The rows of a group lie close to one hidden flat surface of 9 dimensions, which passes through zero. Surfaces can cross.
(in the rows, 128 means zero)
Some rows, each with its group after it:
[ 46 151 166 160 119 129 145  82 182 138 128 134  60  89] | kor
[124 106 131 135 113 134 125 134 147 123 132 147 105 108] | zomi
[119 163 117 143  53 107 113 142 134 157  96 198  87 243] | Gal
[135  65 180  94 163  88 137 116 158 157 100 120 175 110] | Gal
[137 173 146 117 222  88 168 128 185 147 202 143  96  82] | kor
[154 112 125 147 118 127  90  90  90  95 123  95 114 113] | zomi
[172 109 164  88 196 178 125 137 134 151 130  75  93 162] | bimu
[112 135 163 145  88 162 112 145 142  79  94 140 115 113] | Papav
[157 148  98 124 154 107 160 149 167 129 141 174 153 125] | zape
[186 126 130 119 136 106 122 241 135 154 178 147 115 197] | Papav
[131 115  68 161 115  99 133 159 163 182 174 125 117 118] | kor
[147 122 179  80 129 181 102 114 139  89  98 104  96 132] | bimu
[100 140 116 109 109 131 144 126 156 125  96 128 139 117] | zomi
[119 137 111 158 144 146 155 115  72  88 128 109  94 136] | zape
[ 55 119 183 125 131 133 117 147 147 163 103 128 110 127] | zape
[105 132 129 129 118 116 111  81 123 118 117 112  90 107] | Papav
[113 128  85 110 106 108 117 125 135 153 108 116 168 121] | bimu
[150 130 136 143 105 129 139 112 131 105 176 208 132 118] | zape
[139 147 113 130 112 124 136 141 125 127 168 204 157 116] | Gal
[119 132 109 132  98 117 120 126 129 112 117 115 139 116] | bimu
[142 125 147 113 108 175 111  46  76  59 107  76  92 126] | Papav
[ 80 169 150 120  73 162 132 104 105 121  98 142 154 154] | zomi
[148 140 150 141  86 135  84 155 107  98 130 116 102 154] | Papav
[130  94 126  87 119 109  80 186 118 174 143  91 170 127] | zape
[189 122  98 156 105 169 119 161 133 104 138 157 154 127] | zomi
[162 141 110 128 177 123 126 177 124 102 163 144  77 124] | kor
[133 153 162 104 133 110 120 144 109  80 128 132  99 152] | zomi
[ 98 130 130 125 149  89 149 137 132 138 134 156 109 135] | zomi
[179 137 154  74 156 158  97 105 126 102 140 127 122 122] | bimu
[ 94 141 134 120 110 141 130 107 126 139 107 114 140 134] | zomi
[132 147 143 146 103 129 107 110 160 146 162 111 108 114] | kor
[156 117 138 173 220 152 159 118 161 151 162 150 107  97] | zomi
[ 46 145 162 160  69 121  98 113 102 178  80  99 164 162] | Papav
[124 103 141 123 168  87 131 115 120 161  92  83  92 178] | Gal
[102 172 143 113 209 108 169 141 135 138 126 138 143 126] | zape
[102 114 172 122  90 106 124  97 140 122 141 152 140 104] | bimu
[107 113 107  79 133  84 103 106  89 146 152  99 177 101] | zape
[109  98 119 134 140 124 130 147 112 159 139  95 110 133] | zape
[125 112 151  78  97  99 118 185 155 126 158 155 113 136] | zomi
[175  91 125  93 110 112  63  70  87  95 138  46 139  96] | Gal
[ 87 105  96 131 175 100 162 116 137 192 104  58 126 124] | kor
[103  87 147 118 119  63 149 108 142 190 117 200 183 147] | Gal
[138 139  84 123 126 129 120 154 124 127 114  97 150 136] | bimu
[176 169 110 178 168 186 148  93  94  41 136 166 112 100] | Papav
[158 104 131 144  74 141 106 105 170 126 131 144 114 124] | zape
[110 109 179 134 156 107 132  62  81 130 125 135 176 116] | Gal
[ 52  94 115 113  89 118 113 142  94 104 100 100  95  98] | zape
[139 196 160  98 135 172 119 111 143 108 135 121 143 111] | Gal
[123  99 114 118 164  81 130  92 116 152 162 119 155  89] | Gal
[141 160 145 158 115 139 108  90 138 164 164  78 140 128] | kor
[134 192 103 102 130 125 122 124 153 165 143 124 125 155] | Gal
[ 81 132 109 119 145  87 137  37 108 121 131  86 110  74] | kor
[ 92  95  98 142 135 129 162 152 165 130 105 138  88 108] | Papav
[ 96 189 129 121 181  92 163 115 146 133 132 154 155 102] | bimu
[176  97 100 133 133 183 171 177 116  75 132 144  93 151] | Papav
[142  75  88 167 137  74 106 114 104 128 134 106  90 116] | zomi
[146 153 157 103 139 128 113 101 129 140 115 105 159 155] | Gal
[124 136 103 168 117 140 138  90  88 119 127  87 141 133] | kor
[154 140  68 150 157 148 140 171 119 111 155 215  97 127] | bimu
[ 94 142 148 144 126 121 133 117 175 151 146 133  97 107] | kor
[142 120 144 102 128 123 102  86 153  72 131 124  91  69] | Papav
[137 122 107 157 141 142 144 130 112 140 126  89 112 152] | zape
[ 97  16 139 112  96 133 129 133 166 198 122 116  78 137] | bimu
[117 163 124 137 152 138 138  48 112 133 123 148 208  78] | Papav
[104 115 108  98 130  69 164  79 149 133 162 194 170  63] | kor
[190 106 120 117 153 153 106 126 108 141 163 133 116 142] | bimu

New rows. What belongs after each?
[ 93 163 103 199 115 122 131 148 117 161 125 174 150 150] | Papav
[154 132  92 145 123  90 106 102  63  82 195 164  81 120] | Gal
[124 121  90 153 196 144 171 168 195 121  96 121 114  67] | Papav
[ 84 108 130 151 151 106 142 129 122 156 120 118  84 136] | zomi
[131 103 101 126 161 135 160 116  96 145  83  35 188 152] | kor
[ 86 169 231 115 124 134 108 114 142  84 109 143  90 132] | Papav
[ 51 120 173 102  84 108  94  96 101 123 128 162 138  87] | zape
[149 103 107 153 169  87 125 122  65 127 156 112  97 152] | Gal
[118  93 114 134 160 122 150 170 152 142 127 104 115 110] | Gal
[118 121 148 117 144 106 139 113 140 128 126 148 107 126] | Gal
[110 121 122 152 168 114 150 119  99 157 138 129 154 131] | Gal
[141 120 140 120 157 151 168 173 135 118 102 141 152 148] | kor
[158 136 121 149 145 130 129 163 128  84 137 105 100 121] | bimu
[120 111 123  82 137 109 112 109  93 112  96 148 140 124] | kor
[101  97 102 134  96 133 130 127 137 143  89 104 141 113] | Papav
[142  89 100 123  96 141 115 119 147  86 112 114  95  85] | Papav
[136 129  80 152 148 108 155 157 137 126 104 137 136 132] | zomi
[136 139 166 112 111 125  98 163 164 111 125 140 146 115] | Papav
[192 143 131 115 178 141 145 123 150  82 128  93 101 125] | zape
[104 187 140 173 167 159 149  73  49 105 152 135 138 129] | Gal
[121 153 109 226  57 167 179  75 111  84 158 114 157 103] | kor
[117 111 143  90 162 128 136 113 167 149 137 161  97 111] | bimu
[139 126 113 154 108 153 151 126 100 120 113 107 178 154] | kor
[132 142 105 157  98  90  90 130 119 137 161 151 101 132] | Papav
[170  69 185 113 127  87 130 152 141  79 140 218 124 124] | Gal
[118 201 140 105 138 104 128  91 139 161 126 138  90 185] | Gal
[128 186 135 117 176 134 135 120 105 112  93  96 155 144] | zape
[107 128 147 124 139 112 133 124 145 126  94 109  66 157] | Gal
[ 82 192 120 129 138 183 149 134 166 139 113  99 102 115] | Gal
[122  82 114  85  84 139 138  67 127  80 126 150 104  87] | Papav
[186 195 112 209 170 175 122 152 101  61 138 144 107 134] | Papav
[138 230  65 131 171 188 152 152 132 176 178  98 190 128] | Gal
[127  99  64 133 144 152 119 134 127 143 118 135  70 120] | bimu
[105 152 132 112 133 111 156 139 148 147 123 167 165 124] | bimu
[ 65 172 163  85 138 102 126 127 145 119 100 177 158  96] | zape
[119 125 169  99 133 124 114 149 119 108 159 159 130 107] | zape
[148  98 153  79 115 131 141 163 149 112 150 164 122 137] | Papav
[136 114 114 141 105 117 120  58 141 161 132 118 129 123] | zape
[152 108  94 137 120 164 112 146 116 123 133 162  99 143] | bimu
[158 122 130 107 110 134 101 143 109  82 126 159 124 127] | kor
[117 112 143 108 119 110 132 116 164 190 119 114 190 126] | kor
[ 94 161 131 108 155  85 164 145 129 152 126 158 154 157] | zomi
[157  95 102 127 105  78 103 113 129 143 181 132 155  96] | bimu
[108 124 145 158 123 170 128 111  89  71 113 108 100  98] | Gal
[170 191  78 131 193 133 122 133  81 152 177  57 119 162] | Gal
[122  87 104 124 109 131 141 159 136 141 120 121 112 144] | Papav
[149  66 113 153  81 139 124 146 169 136 140 126  72 123] | zape
[139 131 100 116 148 112 137 157 154 118 163 132  86 112] | Gal
[ 95  87 196 130 150 113 147  84 120  90 122 172 154  71] | Gal
[125 118 163 118 158  92 129 113 132  87 126 139  34 136] | Gal
[174  62  86 173 123 152 126 182 174 140 156 155 106  99] | zomi
[ 77 157 105 128 143 117 131  89 129 149 116  83  71 126] | Gal
[150 108 129 117  96 155 102 126 133 104 109  93 114 114] | zomi
[117  66 154 149 165  75 159 164 135 176  76 121  82 215] | Gal
[146 130 117 132 135 142 130 147 136 114 119 124 125 126] | zomi
[ 84 154 106 147 112 149 128  71  92 136 111 185 135 130] | bimu
[108 116  99 125 110  62 116 102 109 151 130 144  69 165] | Gal
[ 74 157 126 115 115 128 128  99 110 115  58  60 113 148] | zomi
[201 140 149  83 129 156 107 154 132 147 189 126 196 136] | zomi
[100 134 143 129 115 149 138 127 140 139 120 131 124 133] | zomi
[ 58 106 144 127  68 124 127 122 112 158  95 128 122 153] | Papav
[184 143 162  24 150 130  87  86 158  91 148 155 141  76] | bimu
[147 120 177  97  90 157  64 144 137 117  96 119 116 146] | kor
[111 145 158 137 116 130 134 110 120 110 116 158 106 147] | Gal
[134 126 147 123 135 131 123 145 112 148 158 121 130 151] | zomi
[145  63 111 114 112 202 188 197 162  76  85 137 114 113] | Papav
[114 169 115 133 106 148 143 102 113 101  89 150 164 131] | zomi
[ 88 130 150 145 122 154 149 107 123 208  64 106 228 170] | Gal
[105 190 214 157 124 174 100  73 127 116 119  97  84 142] | kor
[123 125  93 149 103  96 119 107 119 120 155 155 122  95] | bimu
[110 114 114  71  89  56 117 157 142  87 114 137 107 124] | zomi
[ 89 114 151 155 132 158 122  65 129 157 123 111 105  99] | zomi
[138 155  90 161 100 130 106 142 102  66 108  80 112 118] | bimu
[100 114  82 136 133 102 150 130 112 144 130 150 137 121] | kor
[ 78 147 110 132 131 170 151 131 168 134 129 113 139  52] | Gal
[101 139  97 163 103  73 137 128 120 145 125  89 167 118] | bimu
[150 141  83 136 197  98 169 215 136 176 181 197 132 156] | kor
[130  72 140  89  64 100 104 145 163 148 113  75 157 115] | bimu
[148 116 122 161 108 167 123 144  92  84 126 111  95 149] | zape
[145 100 107 154 139 140 152 177 117 154 130 141 188 137] | Gal
[123  78 170 146 187  84 128  70  59 146  92  64 123 174] | Gal
[139  74 165 136 151 118 143 113 101 114 138 164 197  84] | Gal
[ 84 129 108 132 108 129 114 162  70 132 107 120 157 142] | zape
[156 179 162 132 161 147 120 121 153  86 129 164 178  82] | Papav
[169 126  76 148 114 129 151 132  95  80 149 156 123 131] | zape
[117 120 141  99 128 113 123 122 165 140 119 120 155  89] | Papav
[122 163 130 119 120 122 106  93  99 123 106 112 172 134] | zape
[151  84 115 108 105 130 116 179 180 150  97  95 135 137] | Gal
[133  95 129  99 124 147 180 159 131 130 138 172 135 152] | Papav
[131 133 124 139 127 135 131 154 133 135 112 120 114 155] | Gal
[113 155 124 126 130 137 130 120 137 126 126 116 106 124] | Gal
[150 124  95 104 180 127 126 112 139 137 155 160  94 102] | bimu
[132 146 125 155 179 171 167 166 121 137 147 132 187 103] | Gal
[184 142  72  81 118 104  84 136 146 121 189  89 108  97] | Gal
[119 137 154 123  85 129 114 100 119 109 125 145 154 121] | bimu
[123 180 163 120  88 175 127 139 169 105 104 166 123 149] | Gal
[137 134 135 129 130 133 130 132 124 149 114 115 156 162] | Gal
[133 115 151  79 167 137 138 117 152 152 103  65 187 110] | Papav
[135 111 153  68 132 110 133 118 143 138 151 142 151 118] | Papav
[154 126 121 200 168 181 134  93  90 167 151 113 153 135] | zomi
[125 148 187  99 151 145 125 131 177 106 106 125 164  85] | Papav
